Every row belongs to one group in each of 3 separate groupings. Each group adds its own fixed numbers to the row, and there is some noise. The rows also spread widely along 13 directions, which tell nothing about the answers.
Some rows, each with its group in each grouping after it:
12,-175,-42,-331,150,40,1,58,-39,-101,-153,-80,24,235,-215,-121,-396,341,-155,-173,-115,103,80 | Q715 pako (0)
-129,255,53,130,160,-17,45,188,-7,-85,42,29,106,283,96,98,-109,-281,-69,-162,-55,-112,20 | Q20 pako (2)
271,-11,-53,116,-37,90,-184,110,82,-233,152,151,-122,-139,-91,-4,42,112,131,126,35,133,-49 | Q20 funif (3)
-64,-69,80,-52,168,-131,67,101,-130,-3,-176,102,19,47,6,73,-34,121,14,-18,-73,-79,124 | Q715 funif (3)
-14,-137,298,116,-264,51,-41,-177,157,329,-152,0,-17,144,-6,-208,186,-201,29,-134,-227,85,76 | Q151 banur (1)
83,-62,164,-113,-161,54,71,-91,84,214,-48,164,-49,-107,-111,1,38,117,31,-163,-7,0,-38 | Q185 banur (1)
-59,95,-82,46,112,250,-249,211,-191,56,110,-118,13,68,-7,-64,62,-73,139,-110,109,209,-161 | Q71 banur (2)
-27,36,44,84,52,37,106,167,-81,-132,98,269,-55,181,43,254,-193,-252,-100,-184,-174,-173,-34 | Q151 pako (0)
-5,-102,50,150,-292,-42,104,-5,190,49,131,19,-14,168,-81,-10,-173,-311,-177,-235,-256,142,-194 | Q185 pako (0)
288,-133,-244,245,144,-153,185,63,-42,-15,-334,193,-267,-61,171,-181,-3,-106,-264,63,-124,52,-40 | Q71 pako (3)
-24,-60,35,-20,-46,-174,15,-185,208,-31,-21,-169,134,-21,93,-86,-144,0,-153,206,-279,-174,169 | Q71 pako (1)
-74,-91,262,46,-49,-73,8,-49,88,-192,-52,-42,51,261,11,41,69,-176,-75,-90,-144,119,-2 | Q715 banur (1)
36,100,107,151,31,92,-276,170,-178,19,102,80,-281,118,-9,2,112,0,222,-199,117,268,79 | Q715 banur (1)
-70,-48,195,-30,-24,-58,-31,-272,117,30,-25,-236,96,56,160,-131,24,-82,-101,151,-141,-39,195 | Q715 banur (3)
57,-255,-47,24,-233,-33,-53,-66,55,33,73,123,-148,-308,-133,109,134,86,22,-50,27,123,-214 | Q71 funif (0)
-71,-104,149,14,-22,144,67,180,-86,79,-93,288,51,96,-66,161,67,-107,129,-95,-163,-115,-104 | Q151 pako (3)
-220,-287,57,126,60,-257,-22,-2,-186,-75,-25,35,-230,54,51,66,-125,4,-107,-82,-186,69,188 | Q151 pako (1)
20,-321,-310,102,2,-46,-186,137,-131,91,-133,-84,-167,-92,-33,-110,-78,13,-91,-1,-213,99,-99 | Q71 funif (2)
-62,49,85,-13,83,-19,106,147,-52,-51,-87,231,101,-86,-42,218,167,10,116,-2,29,-134,-129 | Q71 pako (1)
-13,-107,40,62,-116,-266,18,-119,91,-29,-43,124,-173,-197,35,183,145,-30,-94,9,-74,-33,53 | Q185 pako (1)
-244,-344,604,-60,89,-22,96,-104,-115,-233,-66,152,5,175,-158,74,144,183,148,-32,36,139,212 | Q20 funif (1)
163,275,69,195,11,44,56,169,94,44,-50,59,110,76,13,-102,146,-107,173,-14,51,116,-104 | Q715 banur (0)
76,194,96,61,-104,-156,47,-168,170,222,150,-50,21,-296,-8,-167,4,234,166,143,142,66,95 | Q185 pako (1)
-37,219,218,200,54,15,-9,146,-119,208,75,220,-41,-23,-17,4,67,71,329,-100,138,39,89 | Q151 funif (2)
28,-36,-79,112,27,-269,9,150,25,-170,-64,136,-25,-133,-128,91,-55,243,29,-57,-3,101,-47 | Q71 funif (2)
-190,16,137,-54,130,-66,121,-56,-98,-28,-19,-25,99,-32,67,105,54,24,44,77,63,-75,-12 | Q715 pako (1)
30,142,-98,-16,141,186,-133,-112,59,110,-170,-323,261,-37,84,-247,306,-135,-8,266,101,135,-198 | Q151 funif (2)
-167,-10,149,180,-50,-244,43,8,132,-6,-122,-51,155,193,42,12,2,-184,-44,-28,-274,-28,83 | Q151 pako (2)
73,277,-122,27,281,-96,152,228,-190,-3,85,109,24,-239,98,71,-220,247,172,125,132,-217,107 | Q715 banur (0)

New rows. What belongs after each?
-152,-25,305,80,-110,-146,218,27,34,196,-13,17,154,29,-134,-97,-48,141,195,-185,12,123,-8 | Q715 banur (0)
96,336,151,-12,0,-36,-287,41,81,99,106,44,-100,-27,12,17,94,214,252,-87,143,59,299 | Q715 banur (3)
-122,84,78,150,22,-65,-1,0,20,-143,234,-33,123,-194,156,126,118,-125,121,258,48,-115,-23 | Q20 pako (3)
-117,-1,135,40,60,-82,-67,94,-15,-283,35,144,-33,78,8,301,101,-94,-37,-147,4,-52,19 | Q20 banur (2)
24,-115,-10,-4,-132,143,-289,186,-113,29,81,214,-222,-123,-138,253,238,-17,230,-74,-22,77,-113 | Q185 pako (1)
-32,173,24,65,81,-163,47,11,144,-105,-101,-32,162,95,13,2,-9,-39,-80,-17,-38,32,-20 | Q151 pako (2)
49,103,-26,196,134,-115,44,16,-10,168,-316,-80,-65,145,190,-187,126,-179,-101,-40,-63,51,92 | Q715 banur (2)
238,48,-160,186,-23,-79,215,288,26,72,-192,308,-40,-32,-92,36,-51,-24,40,-126,-94,-40,-231 | Q715 funif (0)
41,58,137,-31,-30,220,-206,-132,29,-294,337,54,-177,39,104,248,77,-276,-115,-88,78,-8,4 | Q20 banur (0)
-22,-167,278,239,103,-13,145,-110,-99,-71,-69,48,-148,40,77,-203,90,18,54,102,87,285,75 | Q71 pako (2)
53,231,276,179,63,90,99,-111,60,133,-55,106,9,73,268,-68,235,-269,44,126,2,-120,173 | Q71 pako (3)
-7,0,-35,112,-181,-277,4,-206,151,91,142,-147,-123,-41,125,-77,-194,-85,-248,-152,-97,76,52 | Q715 banur (3)
191,-74,567,53,-92,19,177,-242,139,-37,149,238,-185,189,-42,-228,-340,261,83,21,-120,101,496 | Q185 pako (3)
62,36,93,-20,-279,77,-110,39,329,-84,124,127,128,91,-128,239,45,-246,-40,-165,-240,-173,-126 | Q20 funif (0)
-130,95,-154,144,156,-314,-144,-11,-74,-102,94,-154,-244,-72,88,-16,-44,102,-120,-120,207,246,132 | Q20 pako (2)
3,-121,18,160,-29,-105,-9,84,63,-27,-9,-1,93,-89,9,-49,29,-12,85,186,-162,-77,22 | Q20 funif (3)
66,91,-50,35,-110,85,-133,-5,16,339,172,-75,3,-293,-23,-231,-50,261,285,110,111,71,21 | Q71 pako (3)
-106,-111,37,-168,4,96,-99,57,-166,90,-80,188,-234,15,-53,300,160,-68,-63,-249,26,-16,8 | Q185 pako (0)
70,10,-36,-171,232,223,-12,55,-171,-67,-65,68,-33,75,67,59,-31,4,-37,33,52,-53,-35 | Q715 pako (3)
138,-38,-83,62,182,12,16,200,-117,-88,-130,99,-34,-3,-41,-121,-121,199,57,19,-35,74,14 | Q71 banur (2)
112,-8,33,-94,-158,-9,-83,-184,188,155,124,-73,92,-264,-4,-161,-150,226,73,166,-127,-124,124 | Q151 banur (3)
-68,-166,230,-135,-271,-30,105,-188,283,-42,-67,72,229,25,-190,85,166,-23,-143,-193,-52,116,-280 | Q71 funif (3)
246,-40,-2,15,-74,101,53,-84,160,-6,-25,91,-21,0,-4,-114,-122,-30,-134,37,-162,-56,-57 | Q71 funif (1)
-60,7,-265,7,59,-114,-82,-91,-58,-149,124,-69,-16,-416,198,292,181,-157,-157,253,81,-190,-207 | Q71 funif (1)
-69,77,62,-80,-102,-29,60,-144,158,43,152,51,94,-114,31,174,-36,-95,-141,-101,2,-217,-48 | Q20 funif (3)
-95,96,163,-176,199,157,-203,-259,-16,-200,129,-221,-19,19,145,-5,164,-13,-88,139,240,122,163 | Q20 pako (3)
16,153,-250,-35,57,-6,-50,253,-18,93,26,48,109,-123,-111,45,-36,117,54,-153,117,1,-248 | Q20 funif (3)
74,106,104,-35,32,148,-140,-62,-10,106,46,27,-82,-43,28,-14,100,35,67,3,72,10,144 | Q71 funif (0)
36,125,51,116,167,-110,169,70,-74,-105,73,224,-122,-27,60,68,-159,69,-7,-61,93,-66,89 | Q20 pako (1)
-38,118,317,122,-15,65,-183,81,-8,-32,88,87,9,73,29,75,178,-45,291,65,-85,-12,249 | Q151 banur (0)
43,-88,-32,-160,134,72,-124,-67,-126,-102,115,-79,-158,-37,63,40,-202,80,-133,73,-75,-66,234 | Q185 banur (0)
234,201,-326,-166,-16,-50,-131,37,149,225,-190,-36,-13,-143,-8,-45,-25,116,-109,-103,-25,-120,-56 | Q715 banur (1)
23,29,-162,139,262,-259,87,98,-127,-193,-32,131,-226,-120,89,79,-165,149,-93,6,97,-16,121 | Q20 pako (2)
-97,-123,211,-31,227,-78,-175,47,-201,4,-236,-12,-161,14,-27,-47,152,372,288,165,36,119,407 | Q715 pako (2)
-33,179,81,27,-10,-29,25,-71,132,165,23,-75,73,100,92,-90,-126,-109,-100,-160,-40,-123,109 | Q20 banur (2)
-88,-97,-7,1,-60,30,-71,-112,-10,85,174,-84,-65,-102,58,5,-31,-82,-104,-40,11,-3,-36 | Q20 funif (3)
-35,-348,-84,-81,-11,133,50,-124,-138,121,64,-164,21,-294,-63,-227,-137,237,22,112,58,158,-223 | Q71 banur (2)
137,163,-12,84,-25,108,-17,139,76,103,-7,227,-32,-25,65,120,35,-173,89,2,-127,-316,30 | Q20 pako (1)
35,32,-112,155,19,-266,66,-177,119,33,50,-165,8,-293,185,-152,-21,18,-138,242,20,-53,92 | Q20 funif (3)
323,341,154,-83,242,192,87,183,35,-109,-203,370,-3,168,-44,56,94,80,96,5,58,-91,98 | Q185 pako (1)
-136,-209,25,81,-153,-125,-83,-2,48,68,98,-166,149,-123,-10,-19,-8,-54,57,214,-267,-43,-3 | Q185 funif (3)
24,-354,198,53,-57,24,133,-142,38,-118,-19,4,-24,57,-26,-164,-92,1,-94,17,-127,139,8 | Q20 banur (3)
-20,-265,193,-125,-22,48,121,-151,91,-91,-281,137,64,32,-26,128,163,-39,-113,60,-154,-112,-44 | Q71 pako (2)
17,-258,-282,-2,2,-98,-26,-37,-22,9,-16,-216,-7,-150,48,-196,-195,47,-230,66,-143,96,-126 | Q71 banur (3)
49,-91,78,-134,-30,52,70,170,25,14,-171,261,49,91,-250,132,-76,185,79,-236,-76,-14,-135 | Q715 funif (2)
50,147,152,58,-114,-77,-146,-27,117,-190,302,184,-209,26,62,350,-71,-146,-39,-52,-147,-158,254 | Q185 pako (0)
-40,81,95,69,130,36,-88,151,-27,40,-64,-55,55,97,11,-85,55,22,178,91,-61,-18,198 | Q20 pako (0)
-10,-163,152,18,-49,154,79,21,73,-94,133,-88,196,167,-166,-261,-224,39,18,-21,-76,233,-161 | Q20 funif (3)
16,-128,78,-107,255,198,-172,243,-317,-27,-254,239,-244,187,-14,169,41,86,145,-45,-107,-97,239 | Q715 pako (2)
-173,229,-40,43,47,-73,-85,92,-15,242,-93,-172,224,-91,103,52,239,-153,100,51,-2,-99,-41 | Q185 banur (2)
196,103,233,-197,27,284,37,-289,114,115,2,36,-23,86,7,-186,-28,66,-111,-68,113,41,48 | Q71 funif (1)
-65,27,-234,63,-36,-270,-95,-121,-9,54,203,-21,-282,-345,152,176,-144,19,-181,-127,93,-147,80 | Q20 banur (2)
128,200,-32,4,120,133,-14,104,-49,206,23,107,-55,-103,5,-110,-84,162,185,24,96,-116,113 | Q20 pako (1)
-70,109,379,-179,3,-32,141,-159,251,184,-254,-52,378,187,-76,-149,101,137,-19,-37,-83,-85,157 | Q71 funif (3)
-25,-27,102,42,82,-103,-109,156,59,-255,-26,2,110,145,-21,45,-103,67,72,144,-285,-74,197 | Q71 pako (1)
130,220,-110,102,-28,-97,-96,190,191,-138,-78,36,-1,255,-40,76,8,-180,-124,-218,-103,130,-113 | Q715 pako (0)
-138,-157,-66,-196,1,107,-253,342,-125,87,-184,53,115,84,-321,98,143,218,164,-282,-28,177,-214 | Q71 funif (3)
6,207,133,80,-183,-90,127,-11,229,280,89,73,221,-278,-106,-89,146,161,257,-24,212,8,-167 | Q20 funif (3)
-130,22,237,10,78,-27,110,-43,-18,-154,39,92,58,17,45,157,97,-37,8,14,45,-15,59 | Q71 pako (0)
154,-98,-339,-36,89,105,-36,131,-80,324,-345,-55,-20,-217,-62,-270,58,202,50,82,12,70,-183 | Q71 pako (2)
-61,-159,134,-212,99,215,12,-47,-65,107,-382,128,-49,284,15,106,171,-224,-203,-181,-177,-107,36 | Q151 pako (0)
-213,-51,-57,-2,-84,-74,-159,-113,-26,-2,188,-154,-16,-191,19,125,143,-81,-97,-103,140,155,-223 | Q71 funif (1)
-123,-118,91,231,-108,63,228,-36,-36,29,377,7,53,-74,30,-42,-293,-210,-17,-39,-26,-24,-248 | Q20 funif (2)
-215,15,156,136,46,-129,169,-19,-94,151,-93,15,41,106,158,81,143,-292,-88,-125,-5,-31,-52 | Q715 funif (3)
59,237,252,99,-101,33,-11,1,292,-73,37,-26,293,156,24,-14,151,-172,156,144,-119,-18,-4 | Q715 pako (3)
260,-64,-63,66,135,173,98,28,136,-174,-161,-122,201,98,1,-355,-98,-34,-68,247,-127,83,-132 | Q20 banur (2)
149,228,159,-15,109,262,102,2,-133,-26,350,175,-26,-86,119,29,-227,61,147,64,156,-133,28 | Q715 banur (3)
-4,-128,142,-252,80,182,-7,-520,12,94,47,-229,-37,-25,202,-196,-92,-40,-343,134,2,-45,165 | Q151 funif (3)
47,-313,157,62,-252,108,-56,-104,-48,383,100,71,-212,-255,-136,-208,-70,245,241,-14,-54,100,106 | Q71 funif (0)
59,16,-152,48,-155,-83,-12,-105,93,147,207,-73,-66,-141,73,-11,-246,-122,-187,-7,-167,-127,-40 | Q185 funif (1)
-179,74,40,152,77,-315,-160,36,-63,14,-93,-107,-91,26,142,104,129,-58,1,-42,-32,33,223 | Q715 banur (2)
-268,1,136,64,95,-44,1,164,-185,137,-176,72,62,4,0,129,311,-41,163,-177,119,53,-88 | Q71 banur (2)
-40,-84,67,187,-118,-19,-14,159,-4,60,115,81,28,-77,-104,-76,2,88,233,-12,-29,199,-123 | Q71 pako (3)
113,-31,-156,-44,56,-126,-99,-9,119,48,-187,-127,48,-65,-9,-194,-35,217,-59,138,-121,45,107 | Q71 pako (3)
199,127,123,-161,110,250,131,69,-39,105,-72,339,-23,-16,-69,68,-88,176,72,-75,45,-229,68 | Q71 funif (0)
-27,225,115,-136,-52,198,-110,145,90,304,-132,76,251,138,-104,25,63,-30,172,-201,-110,-183,-18 | Q151 banur (2)
-121,32,133,-23,-47,50,70,-280,8,197,254,-140,133,-293,95,-119,7,34,52,139,188,22,-99 | Q151 funif (3)
26,28,-294,-5,64,-97,-30,36,-50,143,16,-246,65,-194,80,-199,-188,119,-49,85,-7,23,-80 | Q715 banur (3)
-52,210,124,-54,29,2,80,-123,111,273,-158,-62,145,-71,79,-53,218,-26,12,11,108,-67,46 | Q71 pako (0)
-44,198,36,205,98,-136,-30,4,30,-97,303,-142,-28,105,129,-148,-393,-9,-22,15,-47,-2,258 | Q20 pako (2)
10,-294,-33,-58,-14,-17,-50,-122,-120,-56,91,33,-294,-10,26,34,-230,40,-223,-113,-83,72,51 | Q715 funif (3)
